The rows of a group lie close to one hidden flat surface of 9 dimensions, which passes through zero. Surfaces can cross.
In the rows, zero is written as 128.
Known rows, each followed by its group:
[ 83 162  84 151  92 115 140 131 124 140 101 119 133  68 167 103 128 164
 162 140  92 142] : q_289
[138 144 150 149 119 121 100 120 116 121 134 148 122 144 141 143 114 143
 127 105  95 106] : q_289
[153 117 131 150 119  93 143 124 116 133 104 126 117 119 143 130  87 132
 124 106 135 128] : q_834
[163 131 129 185 109 136 135 147 123 152 100 115 148 143  88 192 139  90
 154 127 115  80] : q_834
[136 104 124 105 173  54 145 146 120 101 168 132 168  99 160  69 127  76
 120 120 157 101] : q_834
[110  73 127 129 143 107 157 160 160 108 100 126 171  60 138 114 101  96
 141 142 168 136] : q_512
[144 114 139 144  84 157 116 130 100 152 122 151 100  99 130 104 141 188
 162 150 105 162] : q_834
[160  82 137 147  98 201 128 163 140 147 125 142 153  99  74 128 176 116
 177 164 134 113] : q_512
[175 168 159 116 131 145 188 123 139 143 161  93 127 183 172 127 134 137
  86  89 143 132] : q_723
[130 142 157 145 123 131 137 134 144 146 101 118 106  96 134 114  90 130
 113 153 126 144] : q_289
[ 94  95  46 133 159 140 141 135 179 107 102 153 164 118  81 185 123 126
 103 120 181 136] : q_512
[158  81 147 107 149 164 120 117  96 162 138 129 117 146 102 169 139 122
 133 139 114 131] : q_723
[160 153 124 179  57 107  96 126  92 139  78 131  93 135  82 124 134 107
 171 121 118  91] : q_723
[116 109  95 103 126 142 122 114 120 109 134 151 145 134 132 148 136 139
 137  73 131 113] : q_512
[100 174 103 117 150  98 141 125 136 132 124 117 141 116 133 139 130 100
 103 122 131 115] : q_834
[120 170  85 119 109 112 127 136  85 141 179 143 153 128 124 112 222 133
 164 129 105 104] : q_834
[ 95 121 135 109 134 122 120 134 139 112 134 145 152  74 159  96 118 124
 141 121 117 117] : q_723
[176 125 172 166  55 208 129 157 134 104 193  99 157 239 130 115 233 180
 192 142 101 120] : q_834
[115 134 134 121 146 117 130 127 128 134 129 112 124 130 129 131 127 122
 120 159 127 145] : q_723
[103 169  97 165 180  91  85 109 126 158 126 122  72 164  82 167 111 145
  62 220 109 168] : q_512
[100 139 107 148  98 130 152 137 150 126 100  94 125  97 166  90 108 160
 148 147 122 156] : q_289
[ 84 156 135  87 138  98  94 106 114 121 101 123 123 103 125 131 105  68
 132 107 114  90] : q_723
[122 146 123 141  98 127 121 117 114 126 110 104 114 144 150 125 119 138
 152 115 100 117] : q_289
[130 117 139  82 158 103 121 119 103 128 145 136 136 130 122 137 139  90
 124 108 137 109] : q_289
[174  82 167 139  98 201  90 137 146 110 118 141 131 156  74 123 130 100
 158 113 136  84] : q_723
[141 212  89 142 112  92 140 113  87 196 100 136  97 116  85 183 151 106
 107 117 124 112] : q_289
[ 86 175 168 172 134 173 104 154 196 137 124 129 131  70 136 107 101 146
 114 198  85 139] : q_289
[107 117 125 126 132  94 121 128 130  94 133 120 136 140 147 109 125 130
 134 130 136 134] : q_723
[162 209  97 209  77 144 167 170 135 176 141 111 153 136  81 146 216 126
 148 173 119 102] : q_834
[116 123 170  50 149 100 135 120  93 138 120  87 128  97 146  91 132  51
 149 136 128 113] : q_289
[109 143 164  88 130 156 110 125 129 102 200 132 149 141 179  76 169 152
 141 120  90 119] : q_512
[111  84 199  62 176 153  77 123 101 129 150  95 129 143 102 129 153  50
 152 192  98 110] : q_723
[120 132  89 132 152 125 176 133 157 123 163 132 149 140 164 134 135 184
  91 117 147 170] : q_723
[137 135 138 131 124 138 128 120 141 112 145 124 113 165 147 114 113 158
 105 116 130 143] : q_512
[ 88  52 120  98 137 156  87 120 115 101 142 175 148  89 145 130 128 172
 164 122 100 145] : q_834
[137 124 117 106 100 161 132 100 118 134 100 157 114 117 135 153  98 151
 130  42 127 117] : q_512
[117 153 135 139 102  84 134 117  87 165  74 132 100  60 165 135  81 134
 143 109  96 134] : q_834
[142  92  66 133  79 182 176 155 154 111 122 165 198 102 110 151 179 142
 176  52 173  99] : q_512
[ 90  98  96  91 159  97 124 117 127 109 107 136 150 108 128 158 107  88
 128  95 147 112] : q_512
[ 87 116  76 125 111 159 151 128 159 114 100  89 135 125 133 110 126 143
 148 146 138 153] : q_289

New rows. What belongs after each?
[157 120 134 147 139 100 141 129 131 136 119 160 109 124 124 145  97 149
  90 108 156 147] : q_289
[152 133 142 121 148 131 140 120 152 119 123 101 108 176 111 129 100 103
  84 124 165 130] : q_834
[ 85  71 119 104 177 172 117 141 186  99 147 158 166  89 127 125 116 143
 109 153 143 149] : q_723
[113 101 101 176 134  98 124 145 125 134 130 162 128  73 143 108 114 187
 130 176 118 171] : q_512
[139 144 121  75 165 158 154  94  81 210 129 152 117  77 140 197 119 122
  99  79  94 117] : q_723
[124 122 190 106 134 126  96 131  95 140 147 119 121  95 148  88 136 107
 156 169  83 119] : q_512
[153   4 129 139 147 109 108 135 104 109 102 148 137 120 103 151  95 115
 159 136 147 131] : q_512
[ 87  67  61 147 153  72 101 112 118 104  82 157 103 117 108 169  73 167
 117 148 145 181] : q_723
[138 108 147 113 157 110 138 119 137 136 103 142 108 111 119 141  77 115
  84 120 160 149] : q_289
[167  98 132 148  80 122 157 138 110 113 132 102 128 152 160  81 142 156
 173 119 133 139] : q_289
[ 48  78  63 124 136 167 115 118 181  76 104 117 152 117 161 120  88 175
 147 128 119 158] : q_289
[130 157 127  80 105 145  86 105  52 167 152 135 106 134  93 134 209 104
 175 134  78  96] : q_834
[ 92 153 100 106 155 122 131 116 150 120 123 136 138 113 137 144 114 121
 101 109 136 125] : q_723
[139 117 130 147 124 117 132 133 136 115 125 112 119 163 123 122 124 138
 123 149 143 147] : q_723
[ 98 242 106 131 110 134 137 108 129 181  88 100  95 127 102 183 138 111
 102 135 108 123] : q_834
[149  95  98 141 136  29 137 126  71 115 108 110 133 161 121 157 122  88
 144 105 148 109] : q_512
[ 78 118  72  96 140  91 131 112 113 108 129 139 151  98 165 125 126 136
 142  93 122 134] : q_289
[126 108 110 112 165  81 135  98 108 118 122  97  98 203 129 175 102 137
  88 129 147 166] : q_723
[113 125 142  90 137 131  94 115  76 160 127 133 127  97 107 146 154  79
 161 139  87  93] : q_723
[192 130 203 146 119 181 183 149 163 148 150 100 121 138 160  89 113 148
 106 137 139 147] : q_723
[146 139 117  71 122  63 199 127 101 105 158  73 146 170 178  71 169  95
 134  85 183 134] : q_289
[118 173 111 162 126 110 142 144 133 150 105 116 158 108 116 170 137  86
 134 128 114  89] : q_834
[ 72 192 113  96 186 162 168 145 189 150 176 107 164 104 138 130 173 124
  74 188 128 154] : q_723
[138 156 158 139  98 129 145 145 116 164 106 115 123  72 133 105 134 110
 151 152 113 123] : q_512
[115 124 179  86 174 107 164 121 117 157 136 106 118  84 197 116  84 131
  98 141 113 165] : q_723
[125 103 108 152 112 133 123 144 111 131 145 156 153  92 131 123 161 157
 169 138 111 126] : q_834
[177 190 185 127 123 106 143 121 109 162 126 100  94 166 109 135 137  81
  98 123 138 106] : q_289
[126  77 155 109 132 140 118 136 131  99 157 139 143 121 155  86 129 150
 152 135 124 141] : q_834
[116  85 139  47 148 142  71  83  77 121 137 143  99 153 112 139 133 109
 138 101 108 119] : q_834
[ 73 165  53 140 179  75 159 150 169 118 139 140 189  80 131 145 137  97
  94 127 152 110] : q_834
[124 151 124 140 120 147 120 133 166 110 128 118 132 160 100 127 137 113
 117 131 147 114] : q_723
[132  87  98 169  74 211 149 134 171 116  70  61 105 167 111 108 107 163
 164 167 138 167] : q_289
[132  74 149 103 149 126 129 121 102 138 128 147 128  82 164 129  96 144
 135 112 114 140] : q_723
[150 153 183 183  93 168  88 125 138 116 128 112 107 183 136 134 107 149
 140 129  72 102] : q_289
[155 141 164 105 117  97 140 111  85 141 126 113 113 132 170 119 108 113
 136  79 111 109] : q_723
[ 94  64 127 120 157 189  97 129 169 112 110 155 140 106  98 165  96 143
 125 153 127 147] : q_834
[193 124 189 166  97 131 168 170 144 129 130  69 139 168 110  89 157  85
 151 172 160 113] : q_512
[ 95 185 132 113 135 146 144 143 164 135 138 110 150  97 130 110 155 101
 119 153 130 122] : q_512
[146 120 112  95 139  85 121 114  81 137 142 147 107 110 128  90 134 115
 123 115 138 126] : q_834
[116  85 100 127 123 123 119 124 113 122 121 151 138 102 139 128 122 150
 151 115 120 135] : q_289
[145 129 133 158 108 112 158 148 118 143 140 132 131 103 163 100 133 169
 141 140 121 150] : q_723
[129 159  96 143 114 140 144 128 133 150 112 114 120 140 102 144 145 126
 121 139 139 134] : q_289
[106 129 120 133 139  98 127 135 120 127 133 113 127 129 130 125 141 131
 133 168 123 150] : q_723
[124 132 146  87 133 137 107 114 112 130 125 130 132 123 125 136 123  87
 133  92 114  87] : q_723
[152  80 131 152 129 159 129 137 173  97 123 131 125 169 109 131 102 153
 111 132 164 148] : q_723
[116 136 139 106 118  85 168 150 120 133  98 100 168  67 145 115 135  50
 167 114 144  91] : q_512
[153  73 143 127 145 142 112 131 129 127 128 156 123 124 105 140 110 130
 122 133 143 132] : q_289
[ 97 117 166 121 127 180 109 139 154 120 128 120 144 113 130 134 135 131
 146 158 100 134] : q_834
[107 108 129 117 144 125 136 135 152  99 146 128 149 117 156 102 121 140
 126 131 138 141] : q_289
[116 139  72 158 119 126 113 125 132 131 109 137 118 151  72 168 148 136
 125 146 139 132] : q_723
[164 106 114 132 113  62 158 121  94 112  98 107 134 166 133 153 113  90
 146  63 163 103] : q_512
[131 141 146 148 122 121 100 112 121 120 125 140 114 148 141 148  99 142
 119 100  99 110] : q_289
